The same things were measured in two ways. Each way mixes the same 8 hidden numbers, adds some noise and spreads widely along 6 directions of its own, which tell nothing about the thing.
Some things both ways: the first way, then the second way.
[ -6   5  17   3  -7  13  -4  12 -15  19 -27  -1  26  -9  -5  11 -19  13]
[-14  -3   4   5 -27 -23 -32   5  15  11   9  -2 -15   0   8  -6 -16  17]

[  5  13  -8  -9  -6  -1   3 -14   6  -5  12  -6  -6   4  -3 -18   8  -5]
[  4   9  -9  -1   9   4  15   1  -7   1  -2   4  10  -1 -14   7   0  -8]

[  4   6  -7 -11 -22   4  -7   0 -23  11   7 -13  18  23   3   5  59 -11]
[ -9  14  22   2 -18 -11  -6  10   9   7  -3   8   5  13  -2  -8 -13  14]

[  4  -3  -3  14   9 -11  -5  10   4  -6  -9   0   5   9 -27   9  15   4]
[ -7   0   3  -4  -7  10  -8   4  -1   0  -1  -8   1  16   1 -22   6   0]

[ -4 -10  12   3   5   7  -6   5  -3  16  -6   5   7  -7  -7  25  30   0]
[  9  11 -15   3 -16   5  15   9  23  -2  -2  11  -6  -8   9   2  -4  12]

[  6  -8  -2 -11  16  -6 -16   8  -5   1 -18  -1   4  12 -30   2  26   3]
[  3 -14   5   0  32   9   7 -12 -17 -11   5 -18  17   0  -6  11   5 -20]

[ -8 -11   1   2  11 -16 -12   4 -16  -3  -5  -8   7  18 -15 -12   7   3]
[ 1 -2  3 -3  3 -5 -6  1  0 -7 -5  2 -6 -5  8 -2  4  4]

[ -3 -28   2  23  17  -8  -1  16   4   0  -7   0  -3   3 -11  27  13  13]
[  3 -14  21  -8  21 -17 -12 -14 -11 -19 -13  -3   7  18 -16  -1  -1  10]

[ -1 -20   8   4  -3   7   2   1  -7   0  11 -12  -6  10   3  12  20  -2]
[-22  11  18 -21  14 -13  -9  -3  -9 -12   3  -9 -12  -3   5   6  33  15]

[-11  13 -12   1   7 -16 -11 -22  -6   1  -2  -7  18  15 -21 -27  16   1]
[ 10 -11  -4  14   4  22  -7  -8  -3   7 -14  -8   7   3  11  -9  -2  -3]

[ -8 -18   7   5  12 -16   2 -14  -3  10  18  -5   3  32  -5   0  38  -8]
[ 10  13   1  -2   8   1   9  -1   7  -1   1   0   4  -5  -6  -1 -18  -1]

[ -8  -2  -7  12  24 -25  -5  -8   1   3  -3   7   1  13 -20  -2   7   9]
[  9  -2   8   2 -10 -15 -11  -8  15  12  -2  -5   4   1 -15  12 -27   7]

[ 21  10 -26  -4 -16   3  -1   3  -1 -14  -4   5  -8  -5  18   5   1  -7]
[  0  -3  -8   7 -13  -9   8   5  -1   8  -8  18   3  -3  -5  11  -7 -14]

[ 13   2   1  -1  -5   3  -2   7  -2 -12 -11   3  -7   0  -5   8 -17  -4]
[  6  -8  -8   8  23  -7   2  -2  -6   3   8  -3   9 -22  -5  10 -22 -26]

[ -5 -12  -3  -1   4   6 -10   0  -5  -7  -8 -10  17 -10   5  12  -6   2]
[  7  -2 -15  -2  20  -8   6   2   3  -6 -11  11  -2 -17 -13  11  -2   7]

[-12 -25  -8  30  11 -22   5   2   8   2  -1  -8   5  23  -8  -7  20  14]
[-11  -7  16   3  -6  -7 -15   5  -7  -3  -8   3   2  10   9 -13   1   1]

[ 10   8  -9 -25  10  -8  -7   4 -12   5   8  -6  15  10   0 -10   6  -1]
[  0  -3   9   0  -6  -9 -12   3   7  10  17 -16   4  -5  -6  11 -12   0]

[  7  15  -2 -18 -26  16   4  -5  -5  -6  10 -15  -6  -1  10  -9  -1  -4]
[-28  13   5 -16   4 -11  -3   5 -10  -5   5  -2  -4   7 -11  -2  24   6]

[  5  15   1   9  -5  11   5  -2  11 -10  -4  -1  -7 -20 -15   2 -22  10]
[ -9  -4  -3 -17   9  29   9  -3 -25 -18 -17  -2   4  41 -14 -29  37  -5]

[  8   9  11 -16 -10   7  17  -7  -5   6  37  -8 -24   5  18 -15  -6  -4]
[ -7  15   9 -10   0 -15   3   4   1   3  16  -6  -5 -13  -1  18   9  -1]

[  0   7   5  -4   7   2 -11  -7 -13   1 -12   5  -2  -5 -17   3  -3   4]
[-4  5  6 -8 -6  1  6 -3  1  1 -1 -2 -1  8 -4  8  9  4]

[  7   0 -15   1  22  -7 -11  -8   3 -24   6   4   0 -20   2  10 -24  -6]
[-18  13  16 -16  18   4   4   4  -7  -1  16 -19   6   1 -11   8  16   2]

[ -3  24   2   9   1  -6  -2 -18  -4  -1  -1  12  -8  -4 -17 -18 -10  -1]
[  3   7   0  11  -1  26  14  -4  -6   5   2  -6  10   0  20  -4   2 -22]

[  4   0  -8  -1   1  -8   0 -15   8 -15  11   0 -15   8  -3 -10   8 -13]
[-10   4  -5  -2   6   9 -10  -8  -6  -6  -1  -7  -7   8   3 -15  14  13]

[ -8 -13  13   3   4  14  -7   2  -9   4 -21  -6  14  -8  -4  19 -15  11]
[  5  -6  -3  -4   4 -14  -2   1   2  -5 -12  16  -2   8 -24  -1 -12  15]

[ -1   0  -2 -23  10   6  -7  -5 -11  12  -1 -14  28   4   3   0   4   5]
[ -1  -5 -10 -12   3   2  -1  -2   2   4   2 -11  -6  -2 -10   7  11   3]

[-23  -6  -9   8   9 -27   5 -21  11   5  18  -6 -11  13   0 -43  15   7]
[-21   5   2   7   0  -8 -13  -2   4  -4  10 -10  -5 -17  27   8  18   7]

Other things, the second way, with their names:
(516): [-14   3   7 -12  -5 -12 -20 -17   2  -7   7 -16 -21  -4  18   7  21  16]
(297): [ -8   3  11   3 -11  -6   5   4  -8   4  -2   9  11  19  -8  -9 -10 -14]
(1054): [-11   4   3  -6 -20   8   0   4   0  -4   5  -3 -16   1  30 -14  17 -10]
(818): [  6   8 -18  -4 -22 -12  -7  -7  19  15  -4   7 -21 -14  -7  18  -1  25]
(491): [-11  -5  10   6   4 -15 -10   8  -6   4  -8   9   4  -6  -1   4  -6   1]
(618): [-11  12  -3   8  -8  -5   5   7   6  -6   9   5   2  -3  13  -2   2   2]
(1042): [ -1   8   5  10   1  22  12  12  -1   6   1  -3   9  -7  22  -7   0 -18]
(287): [-4 10 -4  4  4  1  6  2  8 -5 -6  5  4  0  3 -5 -7  6]
(702): [ -2   3 -13 -13  18   1  20   4  -2 -20  -5   5   1   5  -9 -13  -1 -15]
(619): [  7  12   0   3 -11  15   8   3   6  12  13  -7   0 -12  15   4  -4  -9]
(831): [ -5   7   8 -15   9  -1  18   2  -7  -4  15 -11  20  23 -37   5   1 -12]
(110): [ 20   8  -6  -4  -3  25  37   4  -2  -7 -12  15  11  17 -10  -4  -2 -13]
(1117): [ -5  13   6  -8  17   4   4   4  -2 -10   1  -6   3  -1   3 -10   8   2]
(790): [  2  15  14  -5  -1   2   1  -3  -3   1  16 -13   7   5  -1  -3  -3  -5]
(548): [ 15  -2 -17  15  -2  -5  16   4   1   8  -3  18  12  -9  -9  11 -27 -23]
(132): [ 19   9   0   8  -8  -5  -4 -15  13   3  -9   5   4   6  -6   2 -22  20]
(446): [ -1  12 -30  -8  19   2  32   7  -8 -14   1  18  -3 -14  -8   3   8 -20]
(188): [ -2   2  -5   2  -7  -5 -28  -8   7  12  11 -14 -18 -17  12   0   0  18]
(578): [ 16  17 -17 -13   0  -5  22 -18   5  -7  -4   7 -11 -11  -6  21   6  -7]
(221): [-18   2  22 -19   0   1 -15   0  -8 -10   3 -13 -16   8  12 -11  32  13]
(1055): [ 11  -8   4 -10  -3  -8 -22 -13   8  -2 -16  -6 -14   3  -5  -1   3  24]
(337): [  6   2  13  20  -1  -9  13  12  -2  12   6  13  26  -6  -8  18 -31 -21]
(720): [ -6 -16   5  12 -16 -12 -25  -1   8  12  16 -12   0   1   3  11  -8  13]
(668): [ 12   4   3  10  -1  10   9   4  -2  16   9  -5  10 -20  10  18 -11 -24]
(722): [ -5  -2   3  -2  -6  15   1   7   4   3   1 -14  10  16  -5 -12   1  -3]
(1053): [ -8  -9  10   6 -27 -14 -24   0   8   3   9  -1  -9   7  10   5   6  25]
(367): [  0   2  10   6   6   4  -8 -10 -10  -8   4   0   4  15   1 -18  -8   3]
(575): [  3  -9  -5  13  12 -10   0   1   2  -5  -3   3   6 -19  10  13  -9  -8]
(996): [  4   0 -14  -7  -7  -8   5  -2   2   9   1   1  -7 -12 -10  21   5  -9]
(871): [ 14   3 -25 -10 -21   8   7  -3   5  12 -13  14 -12  13 -21 -11  -8   0]
(676): [ 13   3 -12   6   7  -2  20   3  -2  -9  -4  19  -1 -17  11   7  -7 -17]
(376): [  2   2   9 -13 -10  -3 -12  -4   3   9   1 -13  -5   7  -7  -6  -3   1]
(317): [ -5   7   1  -1  -9  -5  -6   0   0  -1  -3   5  -6   4   6 -15  -2  -4]
(600): [  6  -2  11   0  -1  -7  -9 -11  -1   4  -3   0   1   8 -10   7  -7  11]
(615): [ -4   6 -17  -1  12   1  12  -1  -3  -4   3   3   3  -8  -6   4   2 -10]
(56): [ -3 -15  -8   0   9  -9  -2   0  -1  -7   2  -2   4   0 -10   5  -2  -4]
(921): [ 23  10 -10  -5  -1  11  31   6   5   6  -3   7   6  -9 -11  19  -4 -13]
(772): [ 18 -17   0  22   5  10  -8  -7  -3  -2  -3   2   6   0  15  -8 -19  -1]
(343): [  9   1  -7   3 -13  -1  -5   5  13   2  11  -2  -6  -1   2  -5 -12  10]
(647): [  1 -17  20  -9  18   0 -14  -4 -13 -14 -10  -9   1  16  -2 -14   6   6]
(982): [  5   2  -6  -4   4  -6   4  -6   3  -4   2   4  -3   1 -11   6  -5   8]
(111): [  9   8  -5 -13  -9  -2  -5 -18   1  -6 -13   7 -12  18 -11 -15  -1  13]
(752): [ 13  16 -16  -2  10   9  27  -3  -3  -3  -8  13   7   3 -20   3  -3  -5]
(6): [ 21   9   3  -2  -2   6  17  -5   2  -1  -2   5  10  11 -14  -5 -22 -13]
(888): [ -2  10 -10   2  -6   3  13   2  13  13  16 -11   3 -19   8  19 -11 -19]
(588): [ -9  -1  10   6   7   2 -10   6  -4  13   4 -13   3 -22  18  14   8  -8]
(1070): [ -7  -2  18   3  22  -5  -7  -6  -8  -8   8 -14   4 -13  20   9   5  -9]
(606): [ -2  13  10 -10   9 -30  -1  -9  -2 -11  -7  10  -6 -10  -3  13  -1   2]
(219): [  5   1  17  -9  -2  -2 -10   0   6  10   2 -12  -5  -6   0   9  -1   6]
(106): [ -3   5  -4  -2   9   5   2  -2  -9   3  16 -11   4  -4  -4   1   1 -12]
(483): [-21   8  14   4  -9  -3 -16   7  -4   0  15  -7  -2   5  13 -11  10  11]
(330): [-20 -17  11   1 -12   6 -23  -2  -7  -8  -5 -10  -7  18  25 -23  14  -4]
(185): [-14  15  -1 -12  15  -3  13  12  -1 -13   5   2   2  -2  -7  -7   8   0]
(1132): [  6 -18  -6  19 -23  -6 -32  -6  21   7  -5   0 -16  -7  21  -3 -14  33]
(254): [  1   7 -10 -11  14  -7   7  -1   2   5   8 -11   1 -21 -10  16  -6 -17]
(912): [-1 10  6 -6 -2 -9 -7 -3  1  7  4 -4 -4 -7 -3  7  0  6]
(582): [ -9  -5  16   2  -5   4 -12   9  -3   8   4 -13  11   9   2  -9  -1  -6]
(973): [  8   9 -11   6 -27   1   2   6  16   9  -5  17  -9   3  -3   2  -6  27]
(156): [  2  -6 -14   3  -5  18   4   9   8  -7 -17   5  -2   9  10 -20   7   7]
(1108): [ -5   5  11 -14  10 -15   9  -3 -10 -20  -1   4   7  14 -17   5  12  -3]
(970): [-17   2   6  18 -19  -3 -19  14  14  13  16  -7 -10 -28  45   4   0   4]
(779): [ 10  -7   4  -6   0  11  -6  -3  -3  -5 -10  -6  -4  11   1 -12  11  11]
(234): [  3   4  -6   6  -8  -7   6  18  17   3  -6  13   2  -7  -5   6 -12  14]
(484): [ -6   5  -9 -10  -9   1  -4   3  -1  12  -3   3 -11   4 -13 -10   0   1]
(531): [  9   8  -5  -8  15   8  18  -1  -3 -13  -5   1   6   7  -9  -9  -1  -9]
(284): [ 11  -1 -12  -2 -10   0   9  -3  -3   0  -1  10  -1   8 -12   1  -5  -3]
(658): [  0  15 -11  -6  -6 -29  16   8   7   4   5  21  -6 -22 -11  24 -12 -12]
(47): [-12   6  12   4   9 -19  -8  -4  -4 -12  11   4   9  12 -10  -9 -14  10]
(918): [ -3   9  12   1 -21 -16 -18  -2   4  12   7   3  -3  11  -6 -12 -23   8]
(205): [ -7   5   7 -14  12 -19 -12  -3   6  -6  15 -16  -7 -14  -3  12   2   8]
(634): [ -6  19  -6 -17  -1   0  25   6  -9   2   5   2   3  -1 -11   4   6 -34]
(510): [ -6  -5 -11   2  11   0   4   8   3  -7  -7   6  -2 -13   3   7  11   9]
(810): [ -7  -5  16   2   9   6  -5   8   0   6   7 -13  19  14 -15  -3  -8   6]
(835): [ -1  -1  -8   0  -4  -2   5   5   8   1   1   6   1   4 -10  -2 -13   5]
(910): [-26   6   6   1  -4 -11 -21   3   7  -2  10  -4 -15  -5  10  -1  17  34]
(1107): [ 13 -17 -10   8  15  21  -8 -12  -7  -8 -14  -7  -1   0   9  -6  15  10]
(793): [  2   2  18   7  14   7   8   8  -5  -6  11  -3  12  -2  10  -4 -13 -12]
(1111): [  7 -17   8  21   1  -1 -24   4   5   0  -7   4   0  -2  15  -9 -14  27]
(941): [-11  12   1   0  -2  -9 -10  -6   2  -8   8   0  -8   1   9 -11  -5   8]
(524): [ -2  -3   3  -4  -1   1   0   0 -11   1 -20  10  -2   7  -1  -8   7  -9]
(946): [ 14   8   3   0 -19  11  -3   1  11  11  -7  -1  -4   2   3  -7  -7  11]
(300): [ -5   4  14   1  -5 -15 -19  -4   2  11  14 -13   0  -7  -1   9 -10   3]
(474): [ 10  -6  -3   1  36   9  14 -21 -17 -21 -13  -3  10   0   2   5  10 -15]
(1099): [  0   6 -14  -1  -1 -12  -5  -5   8   7  -3   0  -3 -13  -6  13  -3   3]
(137): [  1   3   7   9  -9  -3  -6   5  17  12  15  -9   5  -7   5   6 -26   1]
(340): [  5  14  -4 -10  10 -10  21  -7  -3 -10  11   5   6   2 -23  19   1  -2]
(636): [ 13  21  -9  -1  12  -3  15 -10  -2  -8   2   6   4  -7  -6  -2 -10  -7]
(96): [-13  -2  -1  -2  16  -4  -7   2  -6  -9   5  -6   3   2  -6  -6   6   4]
(978): [-19  12  13   8 -21  10   8  24   2   4   9   2  10   8  18  -8  12  -4]
(1006): [-28  -1  16  -5  -4   7 -14  11  -9 -11   0  -9  -3  22  11 -26  29  13]
(994): [-8  1  6 -8 15 -2  2  7 -8 -2 -2 -1  4 -3 -6  1  5 -8]
(374): [ -6   3   5  15 -31  -4 -13  10  18  13   5  -1   2   1  14  -4 -15  11]
(413): [-13   6  -4  -9   9   0  13   4 -16 -17  -1  11  -3  12  -4 -16  14 -13]
(237): [-27  -7  11  -5  -1   8 -12  14  -8   3   8 -15  -2   1  13  -5  24  -5]
(345): [ -6   9  -9   1   7 -10  27  12   1 -12  11  14  13   0 -15   8  -9 -17]
(167): [ 17  -1   1 -10   4  12  13  -8  -2  -1 -14  -1   3   8  -9  -2  -6 -12]
(589): [  5  -1 -12   8   0  10   7  -1   3  -6 -18  10   6   6   4 -12  -4   1]
(226): [ -1  11  11 -14  12  20  24  -1 -18 -12  -1  -8  15  17  -1  -6  22 -26]
(32): [  5  -5   3  -6   5   9  -4  -2  -1   4  -4 -15   9  14 -14 -10  -5  -5]
(694): [ -2   3   4   6 -12   0   2   9   8   6  -6   7   8   4   2  -4 -12  -2]
(255): [-14  13   4   6  -8  -5  -7  12   2  12  12   2  -6 -19  16   7   6   6]
(373): [ 12   7 -13  -7  15  19  27  -8 -16 -10  -7   7   4   7  -8  -8   6 -25]
(696): [ -3 -17   5   6  13   3 -14  -7  -9  -3  -9 -14   9   2  10  -6   2 -13]
(886): [ -1   1   1 -12   8 -19  -8  -6   3  -5  -7   3  -6   2 -15  -6 -12   6]
(3): [  4   3  18 -11   0  -9  -1 -11  -8   4  -8   1   3  11 -18  13   2   2]

Some of these things the first way, each followed by its name:
[  2  -6  -2   4   8  10   2  -7  12  -4   8  -1  -1 -19   7  10  -2   0] : (1107)
[ 13  -3  -5   4  -4   3   5   6  -2  -7  21   5 -16 -11  24  16   2  -9] : (1070)
[-24 -18   1  26   2   0   5 -14   3   9  -7 -14  24   0  10  -6 -11  19] : (491)
[ 33 -16 -15  -9 -17  11  -2  26  -5  -7  -4   1  -1  10  21  35  35 -19] : (658)
[  4  25  -3   3   7 -10   0 -15  -9 -13  25   4 -10  -8  -2 -12 -26  -6] : (946)
[ 14  11   9  -6  -6   7   6   5  -2  -5   8  -2 -14   5  -9   9  -9  -2] : (254)
[ 10   7  -2  -1 -12   4  14  -9   8  -1  16   6 -35   2   6  -8  11  -4] : (337)
[ -2   8   3  10   9  -7   7  -5  -3  -7  21  -2 -10  -8   1   2 -29   8] : (1055)
[ -1  -6   8  23  13  -6   7  -7   4   5   1  11   5  -2   5  14 -20   1] : (111)
[-10 -14  -9 -17  -1  -2 -11  -9 -19   7  13 -20  24  14  18 -11  36  -9] : (1111)
[-13   6  -9  -5  -4  -7   5 -12  -5  10  16 -10   9  -4  25 -26  -8   8] : (575)
[ 13  11 -23 -19   9 -16 -17 -12 -18 -21   6   5  -8   8   2 -13  -1 -16] : (600)
[ -8  13  -1 -11  -5 -17  -9 -10  -8   1  -8  -9  -2  32 -38 -32  30   2] : (1099)
[-10  -9   6  12  10  -9   3 -10  17  -1  -6   4 -10   2 -15  -9  -5   8] : (615)
[ 18   6 -10   9  10  -3   9  -5   9 -11  22   9 -14  -9  12   1 -17  -7] : (668)
[  4  -9  11   9 -12  12  21  -4  21   4  19   9 -33 -14  26  18   0  -5] : (47)
[ 1 -2  8  2 -1  8  4  5 -6 13 11 -6 15 -2  7 14  8  1] : (531)
[ -4   4   6   2 -16   7   6  -9   2   8  11  -1 -11   1   1  10  31  -4] : (287)
[  0 -15  -7  23   6   1   4   7  17   6   0   3   5 -14   2  15  26   8] : (978)
[ 13   4 -21   3 -18  -5  10 -10  -5 -14  23  -9 -14  21  19  -6  16  -9] : (524)
[  6  14  -3  -5  -3  -1  -2 -16   5 -13   8   5 -19  -3  -8  -7   3 -12] : (752)
[ 13   3  -1 -19  15  -3  -5   7   6   2  -5   4 -10   3 -25   6  12   4] : (831)
[  1   9   1   2 -12  -4  -4   4  -8   2  -4  -3  -8  15 -25   0  35   2] : (694)
[  7 -24  12  19  23  -6   3  21  14  -6   1   7 -17  -7 -14  32  -6   7] : (205)
[  4  -7  -2   2  12 -10  -8   5 -10   0  -4   8  -1   3   0   8   1  -3] : (516)
[-11   0  20   5  -6   0   6  -2 -13  10   1  -9   1  15  -6  -2 -12   9] : (886)
[-15  -5  -3  14   5  -4   2  -6   7   9   5  -6  13  -9   2   4  10  12] : (156)
[ -2   4  -3 -18 -13  11 -12  -2 -13  -9  -4 -12  -3  -8  -1   1  10  -3] : (510)
[ 2 -6 -2 -5 20 -3 -2 -6 -5 11 13 -5 18  2  4  0  6  2] : (921)
[-18 -26   2   5  15 -14 -12 -14   5  -7 -11  -3  -7  12 -18  -9  22   0] : (910)
[ -2   5  11   7 -14  14  14  -2  13  14  12   5 -12 -22  16   6   5   2] : (618)
[-15   0   7  10   7 -17   7 -18   9  -5  13  -3 -24  10 -15 -36 -12   4] : (483)
[  3 -13 -17  -3  18  -8 -12 -13   2  -7  -1   6   8  -5  11   8  13 -13] : (973)
[ 10   4  -1 -11   9   5   8  -1   3   4  25   7   0 -25  36  12 -27  -6] : (343)
[-18   6   9   2  18  -7   3 -23  -3  18  10   5  11 -10  11  -9 -24   8] : (137)
[  9  -4   5 -12   4   6   4  -5   5   8   6  -5   8   9   3  -2   9  -6] : (106)
[ 13   9 -17   0 -16  -6  11  -7   3  -5  16   2 -16  12  16  -9  12  -7] : (297)
[  4 -28 -10  18  11  -8  -6  13   3  -6 -18   1  17   4   8  15   0   1] : (413)
[ 19  14 -13  -7   4  -7  -6 -10  -5 -21  -5   8  -5   6  -5   2 -23 -12] : (871)
[ 17  23   4 -31 -22  14  -1   1 -30  -2  31  -5 -15  -6  28   0  -1 -20] : (793)
[ -2 -14 -23 -14  11 -17  -9  -1   1   7  -3   0  14   6  21 -10  21  -2] : (345)
[  3   9 -18   0  -9   4   0   7  -6  12   1 -10  35  -5  17   5  12   7] : (696)
[ -3   5  20   9  11  -8  17 -11   9  12  27   2 -17   7  -9 -16 -10   3] : (790)
[ 10  -6  -2 -26   8   6  -1  -5  -2  15  10   1   7  -2  23   1  12  -9] : (340)
[  3  14   4   3  13 -17  -2 -11   5  -7  -4  20 -35   3 -32  -5  -8   1] : (888)
[-12  -3   9  -1   9   3 -18  -1 -16  11 -27   5  20 -10 -12  10   0   5] : (1132)
[ 16   6 -12   8   6  -2   5   8   4   0  16   3   6 -10   8   8   7  -1] : (226)
[ 11  -9   9  12 -18  12   3  20 -11   4  -1  -1  -6   4   5  29  22  -4] : (606)
[ 10   0  11  15   1  -2  -1   9   3  -2  -2  10  -4   1 -17  13  12 -10] : (636)
[  4  14   7  -9  -3  12  -2  -8 -11  -1   5  -3  16 -14  12   0 -31  -8] : (188)
[  9  -8 -16  -5   1  -4   0  -9   0  -1  15   2  -4   5  21   3  28 -12] : (474)
[ -1   9 -19   3  -9  -8   5 -17   6  -6  20   2 -10  -3  19  -7  15  -8] : (589)
